Each new row is followed by what is left after taking away its nearest point in the smallest flat space through zero that holds the last named rows.

K188, 4 rows:
[[ 47  -2 -11   5  15  21 -22   3]
 [ 43  23  15  12  24  36  21 -20]
 [ 33  13 -25   9   6   2   1 -16]
 [  3 -12 -15   3  19 -13  30  15]]
New rows:
[-9  6  0  6  0 -2 11 -9]	[-2 -1 -1  4  2  1 -1 -1]
[-13 -10  -1   7  14  12  -1  -2]	[-11  -6  -7   8  10   9  -4  -8]
[ 17  13  13 -24 -41   5 -23   4]	[ 17   7   5 -20 -23  -4  12  13]
[  2  24   0  11 -14   8  45  50]	[  7  29  -6   9 -31  10  11  41]

K554 (4 x 8):
[[  1 -10 -52 -15 -16  31 -14  28]
 [  6 -11  43 -25  10  -8  23 -15]
 [-18  14 -43  10  17   0  11 -27]
 [ 33  47 -30 -22 -20   0   2 -21]]
New rows:
[-29  36   1 -23 -11  -7  -3 -15]	[-36  18   8 -18 -12  -2 -10   3]
[-26   3  34 -18   5  -8 -26  -7]	[-25  11   7 -21   1   0 -29  -7]
[ -9  21  14  -5 -50  11  19 -50]	[-25  -4  10   8 -48  21   7 -25]
[-12 -12  42 -33   2  20 -17  -2]	[-17  10  10 -11   2  16 -25 -12]

K345, 4 rows:
[[  7   0 -34  13   3  13  -1 -19]
 [ -4  14 -16 -16 -14   8 -26  -7]
 [ 31  -6 -17 -25  11 -49   5  14]
 [-12 -25 -23 -13  -6 -15   1   8]]
New rows:
[  4  17 -22 -30  29  28 -24  -4]	[ -4  -3  -3 -21  36  20  -2   9]
[-14   2  13  -8 -12 -11  24 -33]	[ -9   6   6 -12 -12 -13  20 -35]
[ 25 -20   5  19  34  21  22   0]	[ 10 -13   2 -11  14  18  -7   7]

K903, 4 rows:
[[-13  54  11   6 -20  -1  11 -42]
 [-24  15   3  36  50  24  32  10]
 [ -9  61  19  51   5   7  52  15]
 [ -9  40 -35  16  -3 -19  24  -3]]
New rows:
[  5   1 -11  15  39  -5   3   0]	[ 16   4   3   5  13 -10  -6  -6]
[  2  -9 -29  25   6  18   4  13]	[  5  -4 -12  15 -12  20  -6  -4]
[ -5   8 -42  -2   4  15  -8   6]	[  2   8 -11   0  -7  24 -10   7]

K517:
[[-29 -34   9   3 -37 -21 -33 -41]
 [ 24  -3  13   1  22  10 -63  16]
 [ 10 -22  30 -22 -24 -25 -55  -4]
 [ 45 -26  -8  -9 -10  29 -10  35]]
New rows:
[ 26  35 -17  14   7 -25 -30  17]	[ 15  18 -28  17 -16 -23  -9   4]
[-31  -9  33  32 -14   5   8 -30]	[ 0 -2 37 19 -5 14  9  1]
[  1 -31 -18   4  21  10  -5  19]	[-10 -20  -6  -6  17 -12   2  11]
[-28 -14  32  -1   7 -24 -21 -27]	[ -3 -15  15  -1  12   2   7   0]
[ 15 -10   7 -28  29  10 -15  26]	[-12 -15  -1 -19  16   3   2   1]
[ -6  28   2  -7 -16 -28  13   2]	[  2  12 -10   7 -12  -5  -6   5]

K412:
[[  6 -44 -26  29  22  45 -17   6]
 [ 18  -3  30 -31   0   1   3 -16]
 [-10  -5  12 -72   2  -1  26   0]
 [-16  10 -19 -12 -30  -8 -34  -4]]
New rows:
[-11   3 -25  28  31  -6  19 -31]	[ -8   3 -17   1  18  -7   5 -42]
[ 24  33 -32   6 -32 -23  -6  -6]	[ 32   7 -27  -5  -8   0  12  -3]
[-18 -32  -8  11 -29 -30   5 -24]	[-12 -39   0  10 -18 -25  16 -24]

K726, 4 rows:
[[-31  21  22  -7   3  -1  -5  10]
 [  2   5  19   9 -28 -31  21  64]
 [ 56  -3  16   4  23  30  45  -1]
 [ -9 -16  13 -29   3 -15 -19  20]]
New rows:
[-30 -30  24 -24   0  25  31  -1]	[-28 -33   2  -6 -16  16  30  -5]
[ 21  -9 -16  26  21  10 -14  15]	[  3   0  -6  21  22   8 -20  19]
[ 13   1 -28 -35 -24   1  -7  -6]	[  7  19 -13 -29 -21   8   6  -1]

K363 (4 x 8):
[[  8  21  11   3  -5   0  18   2]
 [  6  13 -23 -28 -32 -18 -52 -29]
 [ -1  16 -29  27 -19 -19  27   5]
 [ 10  23 -23  -4  29 -39  15   0]]
New rows:
[  0   1 -31   0  20 -19   0 -31]	[ -1  -1  -3   4   6   8   7 -27]
[-13 -34  33  10 -33   2  22 -13]	[ -5 -21  18  -5 -11 -26  15 -20]
[  4 -18  -8  -2  21   3  -5  22]	[10  1 -5 -3 -2  3 -4 16]
[ -6 -24 -21 -18  30 -11  24 -32]	[ -3 -12  -6 -15  -1   6  25 -35]

K638:
[[ 11  -9  16  42  11  49 -34  19]
 [ 15  -7  -9 -21  -1  17  24  -1]
 [ -8 -23   7  -2   2  -7 -41 -32]
 [-20  16   6   8   1   8 -19   8]]
New rows:
[-14  13   0   5 -18 -26  -1  22]	[  0  -7  -1  -4 -15  -2  -5  11]
[  5 -13  -4  17  25  -3   5  23]	[ -8 -11  -7  -4  22  -4   0  11]
[-4 11  6 -3 20 -1  5 22]	[ 0 -3  6 -8 20 -4 -2  8]
[-10  -9   6   2 -18   1  -2   3]	[ -7  -9   5   1 -18   1   3   4]

K605 (4 x 8):
[[-16   8 -16 -10   2 -15  10 -23]
 [ 41 -67   1 -33 -16  23  11  34]
 [ 31 -43  33 -64  17   6  10  31]
 [ 17 -66  -5 -11 -17 -17  52  12]]
New rows:
[ -9 -22 -14  -2  15  11 -24  14]	[-18 -17  -9   5  19  -3 -12   9]
[ 50  50 -23  26 -28 -50 -22   8]	[ 58  30 -17  -7 -21 -54 -11  13]
[  7   9  50  -1 -41  50  22   3]	[ -9  18  33 -11 -40  37  30 -20]
[-11  38 -11   6 -19   4  16  15]	[ -3  24  -6 -11 -17   6  20  22]
[ -5 -50   0  -8  12  40  -5 -13]	[-21 -25  11  10  22  25  -2 -21]

K481 (4 x 8):
[[ 16   1  13 -12   7   7  -7 -21]
 [  8 -21  19 -13  -5  19 -11 -29]
 [ -9 -40  35  -3  -5 -20  -1  16]
 [ -5 -46   6  16 -21  21  16  18]]
New rows:
[-21  30   7  -5  -4  -3  -2  -3]	[-8 13 16  0 -6  8  8  2]
[-24 -24 -12  25  22  13 -19  -4]	[ -7 -12  -5  22  35   6 -16  -2]
[ -4 -33  -9  -7 -19   4 -26   0]	[ 14  -9 -14  -5  -3  -4 -18   8]
[  1  11 -23 -29  34  21 -26   9]	[ -4 -11 -13 -23  28  18 -20  24]

K967, 4 rows:
[[-19  22   9   9   4  -6  24  43]
 [-27 -14  15  11   4 -11 -23   7]
 [-27   4 -11 -57  17  14   4  25]
 [ 21  26  14   5  -6 -13  10   1]]
New rows:
[ 14  13  -3  18 -10   9  21   7]	[ 0  2  3  0 -4  6 -2  1]
[-10  14  13  28  37   7 -12   3]	[ 2 15  2 11 37 16 -7 -7]
[-19 -34  -2 -14 -26  -5 -33  26]	[ 11 -12  -5  -8 -34  -5 -10  22]
[ -2  -5  45  -4  24 -33 -18 -13]	[  3 -12  11  -1  24  -6  15  -6]

K8:
[[-43 -25  -2  16 -19 -16   6 -27]
 [  0 -29  18 -50 -19   7  34   4]
 [-18 -33 -21  12  -9  -8 -12  -3]
 [-23  18  -1 -19   2 -32   7  10]]
New rows:
[ 23 -17  16 -13 -39  28 -16 -20]	[  6   9   4 -11 -28  -3 -26  -8]
[ 10  17  45 -12 -17  14   4  36]	[ -9  -1  25  12 -21   4 -12  29]
[ 12  13 -16  20  -5  35  17 -26]	[ -1  11 -28  -2  -4  11  17  -7]

K777, 4 rows:
[[ 10 -34  11 -39 -17 -29  13 -20]
 [-15  -6  37 -34   8   1  14  -1]
 [ 17 -16  14 -59 -17   8  13 -19]
 [ -6 -25  32 -27 -37 -26  23  -5]]
New rows:
[ 11  -2 -18  26  22 -28  -5  26]	[15  2 -1 -5  5 -7  6 24]
[ 17 -33 -13  23   8  35   2  -9]	[  4 -37   7  19   5  27  11  -5]
[-10 -14 -30 -16  10  34 -28 -11]	[-27 -21 -10  -4  -8  14 -17  -2]
[-27  32 -11  -7   3  10  35  35]	[-12  12 -29 -15   4 -10  31  19]

K845, 4 rows:
[[ 39  36 -28   5 -28   4   8  26]
 [ 16  -7  18  21  -8  -5   5  -2]
 [  1  26  10  19  21 -36  21 -10]
 [ 38  10 -18  12 -21  17  33 -24]]
New rows:
[-24 -26 -30  -1 -32   1  12  50]	[-25 -24 -19  12 -17 -13  34  22]
[ -1  24 -16  17 -49  -8 -23  38]	[-22   5  -8  14 -25  -6  -4  -9]
[ -2   0  -1 -15 -11  20 -13  -7]	[ 0 10  8 -3 -4  3 -7 -7]

K853, 4 rows:
[[ 37   5  10   5  28   5   9  35]
 [ 30 -11   0  41   2 -25  -1 -11]
 [-30  43   7 -49 -34  21  30  40]
 [  0 -15  -9  13  -1 -20 -39  11]]
New rows:
[ -7   2 -31  -1  10   3 -15 -44]	[  8  20 -25  -3   5   0  -5  -7]
[ 32 -21  21   4  -5  16 -17 -12]	[ 19 -10  21  -7 -22  17 -13  -5]
[-10   2  36 -23  15  30  18   1]	[-6 -6 29  3 -3  1 -3  1]
[ 12  53 -28  43 -24 -34  24 -44]	[  2  43 -30   3  17  -5 -10 -11]
[ 41 -26  26  10 -17  26  20 -18]	[ 19 -26  19  -6 -29  23  -7   1]
[ -3 -18  21   9  29  18 -24 -22]	[-5  4 24  9 -2  7 -8 -1]

K981:
[[-10  -1  10  -8  15   0 -53  20]
 [ 21 -43 -20 -12 -20  -6   8  15]
 [-28  15   5   6  39 -34   8 -22]
 [-18  34   1  31   1 -27 -22  17]]
New rows:
[ -9   2  -5 -10   3  -5  -2   6]	[-6  5 -5 -9 -2  0  3  5]
[ 13   6   1  27 -16  19  28   6]	[ 1 -7  5 13 10  6  4  7]
[  0  -1 -29 -15   6  -9 -19   6]	[  1  12 -25 -11   2   2  -5  -4]
[-14   1   6   7 -26  -8   7  24]	[-18  -4  13  -7  -9  -1   8  10]
[-19  29   1   0  27  10  31 -11]	[ -6   5 -10  -5  10   8   9  16]

K273:
[[ 10 -15   4 -26 -31  20   7  20]
 [  5 -27   7 -19  41  34   2  25]
 [  4  13  -4 -26  11  35  32  19]
 [ 15  -7  -9  -4  38  12 -16 -13]]
New rows:
[-16 -18  28   3 -15  33 -14  -8]	[-16   3  20   8  -7  29  -7 -21]
[ 12  -4  23 -34 -20 -14  17  26]	[ 14   5  15 -19   8 -25   4   4]
[  2 -10 -22  31  13  -7  15 -12]	[  7 -18 -20  18  -3   3  18  -2]
[  2 -13 -23  24  33 -32  -4   6]	[ 11  -9 -26   3   3 -17  10  15]
[ 27  34 -23   8  -6   1  11  25]	[ 23  10 -13  16   1  -7  -6  30]

K344 (4 x 8):
[[-45  -2 -13 -22  36  21 -37  11]
 [  6  35  21 -17   6  23   3  38]
 [ 31  25  -3 -22  18   5 -30 -32]
 [  4   1 -24  -3  32   0  20  -6]]
New rows:
[ -9  14  -1  -8   7  -3 -17  43]	[  7   2 -11   2   1 -19 -11  16]
[  4 -15  26   6 -22   3  10 -33]	[ -7  -6  18  -5   3  16  13 -17]
[  2 -13 -12   4  -1  -3 -35   3]	[ 12  -5 -11   7   1  -2 -11  15]
[ -9  -8 -15  13  -7   9 -50  -3]	[  9   2 -17  19  -3   8 -12  10]
[-20 -32  12  -7   3  40 -36   8]	[ 14 -24   6   2   3  29   0  -1]
[-17 -26  27 -27   7   7   2   2]	[  1 -22  24 -25   7   2  12  -8]

K718:
[[ 25  19  36   6   2  -9  17  49]
 [ -4  19  18  12  24   3 -15  14]
 [ 11 -26 -13  22  -7   3 -20  12]
 [-42  18  26  -4   3  32  10 -41]]
New rows:
[-11  -3  19  28  46  16   0  -4]	[  4 -16   0   9  25   0  21  -5]
[-16  17 -26   1  10   0  -3   5]	[-11  10 -16   6  -4   6   7  12]
[ 15  -2 -16 -32  -5  39  -2  17]	[ 10   4 -13 -29   3  41  -8  16]
[ 32 -23 -25  -8   7 -23  12  10]	[  6 -10   2   2  15   2  10  -5]
[ 12 -18   3  18  14  17 -17   9]	[ 9 -7  1 -5 11  9  3 -3]
[ 47   9  20 -37  33  23  17   3]	[ 39 -13   6 -23  26  35   0 -11]

K606, 4 rows:
[[ 41 -40  48  26 -17  -5  25  11]
 [-23 -35  39  53  28 -13  20   9]
 [-17 -36   8  20  38  18 -50 -10]
 [-13  12   1  15  40  -9  -4 -14]]
New rows:
[ -5  18 -30  -8  -7  17  25   9]	[  6  -2 -13   6   8  21  13   4]
[-11   4  29  -1 -12   5 -15 -25]	[-14  11  26  -3 -16   2  -7 -23]
[  1  -8   9 -11  -8   1 -21  -7]	[-5  1 10 -6 -5 -8 -5 -6]
[ -8   3  -9   9 -27  12 -24   7]	[  2  13   1  19 -11   0 -11   0]

K404 (4 x 8):
[[ 18 -27 -20  11   8  -2 -12  -5]
 [ 16   4  65  -3 -18  18  19   9]
 [  3  54  30  19  23  -6 -26  48]
 [-20   1  55  17   8 -22  -6  33]]
New rows:
[-50  12   7   4  34 -29  -1 -42]	[ -1  10  16   9  31  -2  -4 -42]
[ 21  16 -24  -7 -19  -8  19  -2]	[ 13   4  -7   3 -14 -21  14   9]
[-24 -13 -36  -2  24  10 -23  -4]	[-13  -7   3  -6  12  23 -10   1]
[ 24   6 -50 -14  -8 -15 -15   3]	[ 12   0  -4 -14 -17 -20  -2  12]

K377, 4 rows:
[[ -9  13 -11  19 -10  64   0  -2]
 [ 35  47 -19   6  17  25 -14 -25]
 [-24  11 -48  36   8  29  49  13]
 [ 11  13 -15 -12 -21  42 -59   4]]
New rows:
[ -2   2  -4  50 -21   1  -4  33]	[ 14   8  13  42 -14 -12 -10  19]
[  2  -2  25   0  -4  -3 -13   1]	[-1  4  4  8  0 -2 -3  6]
[ 44   4  11  14 -19  -6  27  -9]	[ 33  -6  -1  10 -32  -2  13   7]
[-50  31  -2  -1 -24 -28   3  29]	[-32  48  15  -1 -17 -14  -2   8]
[-18  12 -12  35  16 -18  -6  -3]	[-18   6   5  28   8 -10 -20  -5]
[ -7   3  13  -5  10  26 -41 -24]	[-19  -5  -3   2  19   0 -12 -13]

K748, 4 rows:
[[  5 -15  -3 -29 -52  28 -11  20]
 [ -9 -15 -10 -14 -12  16 -17  14]
 [  9  -2  13 -37 -17   9 -27 -21]
 [ 13 -30  38 -38 -12  14  15  26]]
New rows:
[-35   2 -32   1  33   6  -1   4]	[-11   9  -8 -15   4   7  15  -4]
[-13   1   7  17  -4  33  20   4]	[-12   4  11   8   3  30   7 -12]
[-24  42  -3   8  18   3   8   5]	[-19  32   8 -12   5  12   4  11]

K346:
[[ -4 -35 -27 -35   3  -7 -12  11]
 [-41 -38  31  -1 -16  19  29   4]
 [  9   2   2 -25   0  -6  23  24]
 [  0  -2 -31 -15   5  12 -16 -20]]
New rows:
[-26  -1  -6  34  11 -13  31  34]	[-22   4 -31  24  16  -4  18  17]
[ -6  16  20  31  23 -24 -26  -9]	[-13   6   7  -8  21  -8  -2  -4]
[ 15  -6  17  24  28   7 -12  -5]	[ 13 -11   9   2  27  14   1   0]
[ 28  17  -5   6 -35 -32 -33  -3]	[  6   4   2  -9 -43  -8  -7  -8]
[ 16  12  10   2 -32  27  35  -3]	[ 19  -9  -5   6 -27   7   2   0]
[  2  10 -33 -10  18 -27  -2   5]	[-16   5 -11   5  10 -15  11  -2]

K936 (4 x 8):
[[-23 -11  45  72 -48 -52 -30  -2]
 [-28 -28  19  48 -41   4 -43 -14]
 [ 22 -55  25  31 -64 -41 -47 -30]
 [-62 -36  54  28  -6 -23 -36 -45]]
New rows:
[-39   4  -5 -11   3 -35 -13  18]	[-21  -3 -21 -19  -6 -20 -17  19]
[-12  11  -2  22 -24  25  12  -7]	[  0   6   3   2 -14   7  20 -17]
[-36 -28  -7  -8 -14  24 -34 -24]	[-10   3  -9  -9  -7  -8  -4   3]
[ 19  -2   3  -7 -16 -26   7  21]	[-6 -6  3 -9 -5 -1  0 13]

K982:
[[ 20  21   3 -56  57 -21  27 -14]
 [ 61   3  -7  18 -13 -28 -16   5]
 [ 39  15 -38  11  41 -17 -31  -5]
 [  9 -20 -34  -7  20  -9  17   8]]
New rows:
[-17  26   1   9  21 -31  21 -27]	[-15  13  -3  25   0 -30  20 -19]
[  4 -19 -13  -5  19 -22  22 -16]	[ -5  -8   3  10   3 -13   3 -20]
[ 31 -13  25   8  13  25 -24  25]	[ 17 -20  22  -3  20  29 -10  26]
[  8 -20 -33 -20  35  10   5  -9]	[  8 -11   1  -8  -1  14  -6 -10]
[ -7 -33 -26 -24 -27  31  34  34]	[ 12   9 -10 -19  -9  27  -5  16]

K670, 4 rows:
[[-16  10  19 -29  -3 -19  -3  34]
 [-27  -1 -15 -14 -13  13  32  -1]
 [ 14 -17   3 -18   1  -9 -34  33]
 [ 10  13  13 -53  10 -11  35   0]]
New rows:
[-11  42  52  -3 -32  15 -34 -32]	[ -2  14  25 -24 -38  33 -30 -28]
[  0 -36 -10 -23  10  -2   5   0]	[-10 -18   5   0  12 -11   2  -6]
[ 10  19   5  13  21   5  32 -38]	[-2  0 -1  2  9  3  2  4]

K436 (4 x 8):
[[-16  33 -22 -21 -58 -20 -36   0]
 [-17  26 -41   2 -13  21 -12   0]
 [ -6  -9  -8  -2 -42  13 -14 -23]
 [ -7  -5 -24 -51  27  14 -28  -6]]
New rows:
[-37  23  -9   7 -13  -9   1 -12]	[-29   3   6   0   6  -8   6 -16]
[ 14 -44  -8 -11   2  -3  14 -50]	[  7  -2 -22  -1   4 -23  15 -22]
[-19 -39 -50 -37  14  -4 -12 -33]	[-13 -20 -28   4   4 -31  13 -12]
[  7 -12   5 -26 -17  22   1  18]	[  7  -3   5 -13 -13  18   9  27]
[-39 -12   2  14   2   6  10  14]	[-38 -14   6   1  -1  -1   2  13]

K823:
[[ 28  12 -26   0  -5  21   0   9]
 [-20 -16  32   4  -5   2  50  17]
 [  3  47  -6  -8  25  16   9  22]
 [ 12  33 -43  13 -15  52  14  28]]
New rows:
[-13 -27 -32  23  21   9  -4 -28]	[ -5 -16 -20  14  36   8  13 -17]
[ 21 -11  22  22  33   9 -17  -4]	[  9 -10  17  31  23  20 -12   1]
[ 10 -35 -13   8  14  14  18 -15]	[ -5 -14 -12   6  28  12   8 -14]
[-31  27  18  19  -9 -25 -30 -27]	[  9  19  12  14 -16  -8   3 -10]

K366 (4 x 8):
[[  7   7  20  24  16 -19 -28 -20]
 [ 11   0  -2  15  28 -21 -14  31]
 [-11 -23 -18 -18  15  53  25 -18]
 [-11  14  -7  34  33  15  -8  12]]
New rows:
[  5  20 -32 -23  34   1 -26 -35]	[  2  31 -37 -27  13  -8 -18 -15]
[-33 -18 -20 -17 -16  13 -12 -12]	[-26 -14 -16  -5  -5  -5 -25   0]
[ -9  21 -20  17  17  25 -13 -26]	[  6  10 -20  -7   1  -1 -10  -7]
[-16 -30   7  -3   7 -11  -1 -11]	[-24 -17   3   5   0 -10   2   1]
[ 30   9  34   8  12 -12 -29  34]	[15  6 26 -5 -4 22 -8 14]
